The same things were measured in two ways. Each way mixes the same 9 hidden numbers, adds some noise and spreads widely along 6 directions of its own, which tell nothing about the thing.
Some things both ways: the first way, then the second way.
[ 11  20 -75  34  10 -30 -26   4  -7  -3  25  -7  -3  39  16  34]
[  0 -23  10   3  18 -12  -9   5  10  48  10  29 -20  -4  20  13   1   2
   1  -1]

[ 14  12 -53  15  11 -15 -27  13   9 -20  -5   3  13  15 -17  19]
[  2 -21   7  16  -7 -21  -8  18   3   6  13  13  -6 -15  20  -7   6  -5
  -4 -29]

[ 19 -25   8 -41 -13  -2 -25   1  13   4   2 -18 -13 -22 -14   1]
[ 12   0   8  -3 -20  10  -8  -7 -19 -13  -8  -2  -4   1   2   4  -9  13
   4 -33]

[ -4   0  25  -9  13  35 -27   5  -2   3  -4  -7  19  -1 -10   9]
[ 14  30 -12 -13   1   5  17 -31  -9   5   7 -15  30  24  -4  32 -15  15
  -6  -9]

[ -1  -4 -17  19  -2 -11 -20   2 -14  -5  -9  -3 -18  -6  -5  20]
[ 36   8  21  -2 -13   6   6  18 -41 -46 -14 -15 -12  -5   7  -9  36 -12
 -18 -28]

[  7 -18 -43 -28 -28   1 -41   9  32  21   7 -64  23  -8 -14 -47]
[-23 -19  24   9  11   3  16 -15 -32   6  -5  17 -18   6  14  10   1 -14
   4  -2]

[ 16 -19 -20 -50 -16 -27 -25  -1  32  -3  11 -35  -7  -3  -2 -10]
[  2   6 -10   7  11   5   7  33 -18   4  11  25  17  30  13  27  -1   0
  -2 -64]

[  8  31 -53   2  18  16 -45  -6  11   0  16 -18  16  32 -38  22]
[  6  -8  16   5 -24 -42  -1  -8  -4  -8  33 -26 -21  -1  22  -9  15 -10
 -19  -6]

[ -7 -10  -8  12  34   0 -23  -3  25 -30 -25 -25  30 -23 -30   5]
[-10 -13  15  -6  -2 -38  16  -2  12  -7  17   2   4 -15   9   5  -9 -20
 -35  10]

[  2  -3  -4   0  -1  -7 -26   2  -4 -10 -10  -6 -10  -2  -3  11]
[  1  41   3 -46   5 -20  15  -4 -15  -5   6 -24 -17   7 -24  39  49 -19
 -39  23]

[ -2  -4  -8  -5  19   4 -26 -11   7   5  17 -32  11 -11  -9   7]
[ -1  -2  12  19   1 -38  -5  16 -12 -22 -18  -5  -6  -9 -14  -3 -19 -29
  -1 -26]

[  3   5  -3  21  16 -11  -5  -7 -16   0  13   1   3 -25 -18  22]
[-45   9   1  43   8 -23 -13  24 -16   6   6  17 -13   0 -11   6  -8 -32
  25 -13]

[  9  -5   5 -18   3  -4  13 -19 -48  16   8  -7 -37 -26 -17 -16]
[ -9  -1  10 -16  -4  16  12  -4 -14  -6  10   4 -21   3   4   7  13   1
 -29  16]

[ 15  10   4  -7   7 -27 -17   3  -8  -8 -19   2  10  14 -19   8]
[ -4  15  12  -7 -35 -33  -2  -6 -13 -10 -30 -43 -52  -4 -50  23   9   9
  -9  -9]

[ 19  -8  -8   9 -19  -4 -25   9  -9   0   9   4   4 -12  -8  13]
[-29  25  -9   7   9 -10  -4   6 -32  14  12   1 -19  28  -4  27  26 -13
   8   5]

[ -6 -32  13   4  14  32 -35  15  17  -8  -6 -11   2 -28   3  23]
[ 17   6  17  31   0 -11 -17  15 -21  -9 -16   9   1  -9   1  -2 -12 -18
  29 -24]

[ -4   9 -12  10  -2  18 -46   5 -11  20  14 -18   6  10 -14   5]
[-15   1  11   3   3 -21   6 -19 -25 -11   6 -10 -14 -10  15  -3   6 -16
  -2 -15]

[ 17 -10  28 -40   5 -13  18   9 -25  18   9  22 -17 -26  -6 -15]
[-12 -50   7  -7   7  31  13 -17   7  39  22  40   1   3  39   6 -22  27
  -3 -55]

[  6  10 -19  15 -29 -18   2  32  -2  15  12  10  22 -10  -4  -8]
[ 14 -23  20 -17  -9  23  -7 -15 -17  -1 -54  -8 -36 -10 -41   0  -5   6
   5  -5]

[-20  20  17  28  10  13   6   1  -8   6   6  20  25 -15 -13  12]
[-10  -4 -13  30 -14 -15  -5  20   6 -22 -27  -9  26 -22 -49 -10  -8 -24
  13 -17]

[ 25 -22  23   2   9   5 -19 -20 -13 -17   0  -5  -5 -58 -24  13]
[  4 -48  10  -7 -18 -36  10  -6 -16 -22  29 -17 -24  -1  49 -31  41  -8
 -50  19]

[  9  -3  13  29   2 -11   4 -10 -43   6   6  17 -11 -25  -6  16]
[ -6  -4 -19  25   1  35   3  -7 -10   4   5  23  34   3  12   1 -16  15
  15  -6]

[ 36  -6 -11 -18 -30   3 -14  21  23 -18 -11 -12  32 -49 -26 -25]
[ -9  -2 -17   6  15  -3   7  -4  -4   3  24   9  26   1  25  -2  -3  -5
  -4 -28]

[-14   2 -24 -11  37  26   6  -8  -4 -10  -7 -35 -12 -13 -21 -15]
[ 14  13  20  -3  22  29  23  16 -21  -2   6  23   1  17  14  23  -7  -8
 -19 -24]

[ -6   0  -6   3   9   1 -11   1   4   9   3 -21  15   2  -4   3]
[-11   4  12  25   0 -10   5  -4  -8  15  -7   3 -12  10 -13  20 -22  -6
  11   1]

Other things, the second way, with their names:
z_498: [ -9 -22  -8  10   0  10  10 -16  17  28  31  15   8   3  25   0 -19  19
 -17  14]
z_764: [  2  -2   4   0  17  -2  11 -10  -9 -18  -6   2   9 -21   8 -10 -13 -16
 -18   3]
z_519: [ -8  -9  -9  36 -28  42  -2   6 -16 -17   6  13  36   2   0 -11  -2   8
  27 -32]
z_415: [-17   6  -9  -7  41 -21  12 -12   4  35  21  15   3  -1  22  21 -12  -7
  -9 -25]
z_195: [  3  34 -15  16  -4  26 -14  39   0  -3  11  23  25   4 -17  17  -2  -5
  11 -17]
z_361: [ 18 -16 -27  -5  15  25  14   6  -4 -21 -27  24  62 -16   3  -2  -4   7
 -16 -10]
z_229: [  6  -9   2   7   2   5  -6 -24  -6   1 -20   5   5 -40   5  -9 -10  10
  12  -8]
z_973: [-10  30   7  23 -12 -29 -21  11 -17  -1 -13 -13 -22  -3 -34  17   4 -18
  24   5]
z_599: [ -3   4  -7  -4  26 -27  25   3  -6 -14   4   2  36  -1   6  12   3 -30
 -24 -11]
z_205: [-15  32 -10  31 -10   5  10  12  -4 -13  26   0  33  -1  -3  12  -3  -9
   8 -30]
z_870: [ 17  12 -10  -4 -34  20 -12  12 -24 -31 -33 -30 -23  -3 -43  -3  29  14
  -8   0]
z_331: [-24  -2   8  -4  17  -6   5 -19 -13  20 -23   3 -20 -13 -25  18   5 -13
   7  14]
z_439: [  9  -1  19  12  -7 -68  14   6 -41 -48   1 -46 -41  -1  23 -17  27 -29
 -42  -1]
z_970: [ -1   4 -17  16  -9  -4  -3  18 -16 -49 -18 -11  15 -17 -14 -21  -7 -13
 -11 -28]
z_237: [-30 -32   4  60  -3 -25  -6  -3  14  22  32  24  11 -25  36 -21 -25  -9
  21   2]
z_249: [-28  17  11  -1 -23 -15  -9 -17   1   2  17  -6 -35  -8  -2  16 -30  13
  -8  -2]
z_349: [ 31  -6  -8 -20 -27 -10   5 -35  22   4  21 -33   9   1   6  -1 -23  33
 -27 -23]
z_750: [-13   8   5 -13 -18 -17  -5 -10 -11 -10 -42 -26 -28 -20 -56  15   5  -5
   0   3]
z_69: [-57  15   5  19 -17  -9  -2  15  -1   0  24  16 -13  -6 -16  20  -2 -17
   5  -2]
z_513: [ 16   5  19   0  10   2   3  14 -18  11   9  12 -10  30   9  23 -10  -9
   0 -36]
z_640: [  9  -3   1  15  -8  21  -5   5   6  -3  18  18  11  -9  15  -8 -11   5
 -10  28]
z_747: [  7 -18  -7   1   0  17   5 -10  -6  20  13   7 -14   9  23  -4  14  22
 -20  29]
z_949: [  9 -11  16   0  -8  -8  -2  -4  -1   4   6   3  -8   2   2   2  -7  -6
  -9   9]
z_260: [-13   1  25  -3  -3 -58   7  -7 -25  -1  30 -26 -62   4  33   5  32 -17
 -31  -2]
z_621: [ -3  18   8  -8 -13  14   5 -10 -27 -26   3 -17 -40  -9   5  -5  16   8
 -31  21]
z_560: [  1  15  12 -42 -21 -23  -2 -16   1  -5  -7 -30 -29  -6 -41  23  24  -8
 -32  46]
z_335: [  1  11   2   2 -23   5 -10 -11  -3  -8 -30 -16 -10 -19 -44   9  -9   8
  10   1]
z_209: [  3  -9 -10  -9  -5  34 -10 -19   6  -6  -9   8  19 -32  -9 -17 -15  12
   1  -5]
z_957: [-24  15  -1  11 -10   4  -9  16   4 -12   0  10   2 -25 -21   2 -13 -11
   2 -12]
z_811: [ 29 -14  18  -5 -29 -20   7 -36  11 -28  -5 -36  -7 -31   2 -24 -33  11
 -35  14]
z_190: [-43  16  14  22  26   4   7  24  -5  19  20  44   0  -3   0  27 -15 -32
  12 -11]
z_81: [ -6  14 -11   1 -12 -16  -9  24  10 -22  11   2  -2 -12  -5   0 -18   1
 -30  -3]
z_473: [ 11 -26  13  11   1   0   1  -6  -4   3  12  13   9   1  24 -10  -8  -8
  -3   8]
z_941: [-14 -13  13  17  16  13   5   5 -24  36   5  35 -20  33  24  29 -14   9
  18 -42]
z_374: [ 15   5  27  34 -13 -27   2   5 -16 -10  38 -10 -10  10  42  -6 -10 -12
   0 -37]
z_244: [ 15  13  -6  -1  -3  -6   3 -12  14  -1 -29 -11  26  -8 -46  17 -40   1
   1  -1]
z_825: [ -4 -20 -10 -31  -8  37   2  -9  14  11   3  27  24  -7  -7   9  -2  19
 -13  -8]
z_369: [ -5   0   7 -13  34  -1  24 -10   3  21  12  14   4 -14  14  15   8 -12
 -21  -1]
z_72: [-31  -2  18   4  -2 -41   2  16  -2  10  42  -3 -44  -2  17   7  23 -24
 -21 -20]
z_366: [  7  17  21 -11  -4 -34  16   9  -2  -8  28  -7  -1  19   1  25   9 -32
 -38  36]
z_170: [  1  16  -5  19 -22  42  -4   4 -12  -3  12  11  26  12  -7   9 -13  12
  24 -37]
z_901: [-11  -3   3   6   6   0   0  10  -6   2   4  12  -1 -14   1   4  -3  -9
   3 -46]
z_8: [  6 -10   9  20 -15  -8 -12  29   1  16   3  12   5  -6 -14  10  26 -13
  26 -44]
z_789: [-12   5  -7   8 -31   2 -15  -8  11 -13  17 -12   2 -19 -12 -14 -14   5
  -3   4]
z_965: [ 17 -12 -14 -12  18   5  11  -9   1  -5  -3   5  21 -11  15  -7  -1   4
 -29   9]
z_74: [ 23 -27   9  -4  20  12  11  -9  -3   3  16  22  17 -20  50 -18  -3   0
 -18 -26]
z_619: [-12 -37  31 -16  14   1   7 -30 -20  40  -6   5 -67  -6  17   2  27   4
  -5   1]
z_83: [ 11  -5  -5  14 -29  -4  -8  18   0  -9   9  -5   1  -8  -2  -6  21   8
  -4 -18]
z_437: [  3   1  -1  -4  -5 -10  15  -5  -3  -8   5  -7  17  -8  -1  10  14  -6
 -16  -2]
z_565: [ -9 -48   8  23 -21  18   4 -27 -19   5  -9  -1 -26  -1  17 -21   0  24
   1   7]
z_572: [-12  12  -2   8  11  18   5 -28  10  42  35  15  10   1  15  17 -12   8
  11  19]
z_816: [ 18   3  -1  11  -6  25  11 -15 -12   2 -38  -2  12  -7 -21  17 -17  25
  14 -30]
z_559: [ -6   1  -2  26 -33 -22 -14  32  -1 -21   8 -18  -7   2 -23  -7  -7 -10
   4 -56]
z_940: [ 22 -13  -5 -10 -22  36   6  -5   0  -7 -28 -10   5  -4 -36   0   8  21
 -12   5]
z_111: [ -8 -13  -2  10   6   5  11 -12 -17 -10   3  12  22   9  17   0 -14  -5
  -7  14]
z_727: [  9  14 -15 -13   4  16   3  -5  -2   8   2  -7  -2   1 -12  10  11  13
 -17   4]
z_442: [ -5   8 -11 -15   2   0   2  -3  -7   7  15  -1 -10   7   6  15  12  10
 -19 -16]
z_218: [-41  -3   4  26  19 -11  11   8 -12  61  22  24 -42  34  11  41   4   5
  12 -11]
z_744: [-30  -9  10  24  -6  12   0  21   6   6  11  42  12  -4  -1  13 -42  -6
  10 -28]
z_432: [-61  -1  -3  44 -10 -25   1  10   3   5  24  22  15 -18   4   9 -12 -19
  21 -27]
z_993: [ 34   5  -9   9 -25  14 -13  -9  10  -2 -28 -19   2 -16 -33  -2 -31  32
  11 -33]
z_151: [  1   0  14  12  -7 -25  20   6 -31 -42   8 -25 -15   7  13 -10  11 -23
 -30 -10]
z_977: [ -6  -5   0  25   8 -15   1  25 -16 -25   7   9   6 -12  18 -16  -3 -23
  -6 -40]
z_654: [ -3 -17  -5  -8   1  17  14  -7 -14  -1 -15   7   3  -3  -4   6  21   5
 -13   5]
z_124: [-30  15  -6  -2  25 -33 -18  18  15  21 -16  23   6 -27 -41  23 -12 -35
  14   2]
z_268: [-26  -3   3  19  -9 -10 -12   3   8  24  -5   8  -9 -29 -27   8  11 -11
  29 -12]
z_508: [ 24  -2  24 -10 -11 -11   7 -10 -35  -7  29 -29 -47  20  32  -9  48  -7
 -30  11]
z_165: [ -5  -3  11  31 -28 -28   1  -8 -30 -36 -11 -36 -26  -3  -5 -19   1 -11
  -7   8]
z_94: [ 10  26  24  -5  15  -1   8 -23   0  23 -12  -4 -12  -6 -21  32 -39  -2
  11 -23]
z_961: [ 12  -7   8   1 -13  25  -2 -15 -27 -13 -19  -3  10  11 -11   0  -6   1
  15 -24]
z_696: [-18  11  15 -20   1   8   5   5  10   8   1  17  -4 -32 -28  22  14 -17
  -8   0]

Some of these things the first way, each followed by its name:
[-27  17  -8   9  27  16  -6 -15 -45  15   8  10 -27  11 -22  19]  z_957
[ 22   4 -28  17  -3 -84  10 -26 -22  -2  29   6 -35 -26  -8  36]  z_825
[  5   2 -11  -2 -20  14  -6   4 -15  10  11  -3 -12 -33 -24  -8]  z_209
[ 23   2   4   4 -10 -15  -1   2 -19   8  -9  -6  10 -13 -17 -11]  z_811
[  4  -3  -7  12 -17   4 -16   8 -26  -8 -30 -13 -18 -21 -31  -4]  z_621
[ 31  20 -53  -8  18  -4  25   3 -21 -32  -5  15  -3 -16 -37  -7]  z_195
[ -3  22 -44  39   5  23 -20   6  -6 -27  -5 -11  13  -1 -28  18]  z_747
[  0   3 -12 -13 -10   6  -9   8   6  10   2   8   0  -4 -32  10]  z_170
[  2 -23   8 -42   8   2 -11  -4  50  -9  -5 -12  -9 -42  -4  19]  z_8
[ -4  -4   1 -24  13  -1 -29  -8  -3  14  -4 -15   6   5 -26  -8]  z_432
[-12   1 -23  20  39   9 -25 -43 -22 -13  17 -50 -15 -21  -1   4]  z_361
[ 17   5 -19 -11   3   8  -9  -1 -13  -2   5 -15   5 -21 -23 -20]  z_977
[ -6   4 -12  19  -6  26 -19  -1 -28   9  15  -6  -2  -1   5  -4]  z_965
[  9   2  -1 -22  -5  16 -17   6 -18  -4   0   7  -8  -5 -17  -3]  z_442
[ 22   1  -8  -6 -17 -44 -10 -41   1   6  22 -24 -34 -38 -33  36]  z_789
[-21 -11 -12 -12  15  14 -30   1  42  -4  14 -29  -1  -7  -5  36]  z_513
[  4  -1   8  20  -7  26 -47  16 -20   6 -10  -5  27  14  -9  -4]  z_439
[-15 -32  23  31  -4   5  -3  -1  -3 -15 -17   6 -18 -50  -9  43]  z_640
[-15   0   6 -35  -1  53 -23  14  -1  15  -6 -12   4   6 -19 -26]  z_335
[  8 -13 -23 -31   9 -42   5 -26  33 -20 -18 -54 -30 -60 -19  -7]  z_696
[-11   0 -12   9  38  17 -23  -8   3 -11  14 -14   2 -20   0  18]  z_124
[ 51 -11 -24 -16  -3 -19  -5   8  -1 -12  -6 -12  11 -20 -14 -18]  z_973
[ 15  -9  27  -5   9  28   9  23 -17   2   1  28  24 -45 -25  -9]  z_961
[-12  14   1 -31 -13  13 -22 -16  -6  27  25 -25 -32  22   3  12]  z_993
[-10  14  -2 -30  36  23 -12 -30 -23  15  24 -37 -28  17  -6   3]  z_218
[  5   1 -16 -17  19   2 -15   5 -22  17  19  -4  -7  26   2   5]  z_941
[ -1   4  -5  10 -10 -21 -28   3   7   1  -8 -17  13  -2 -11   8]  z_750
[ 20   5 -16  -9  31  28  -6 -10 -18   0   4 -20   9 -16 -24 -21]  z_237
[ 21 -11 -38  -4 -18  -8 -19   4  18  -6  -5 -34  -5 -35   0 -14]  z_74
[  9  12  -1  -4  30   2   5   2  -6 -21 -12  11  -1 -23 -38  20]  z_72
[ 13  -1   1 -13 -17   1   7   0  -8  15   2  11   6 -28 -31 -13]  z_519
[ 11  15 -13  16  14  14 -17  26   5 -26 -14  -2  35 -14 -12  -1]  z_415
[ -8  -2  -4  21   2  18 -19   1 -14   2  -3 -22   6 -28  -9  -7]  z_764
[ 28  29 -11 -15   3  16  53  14 -56   5  -4  36  11 -13 -26 -49]  z_940
[-25   1  -4   6  14  36 -15   3  11  -3 -16 -33   1 -23  -3  -7]  z_369
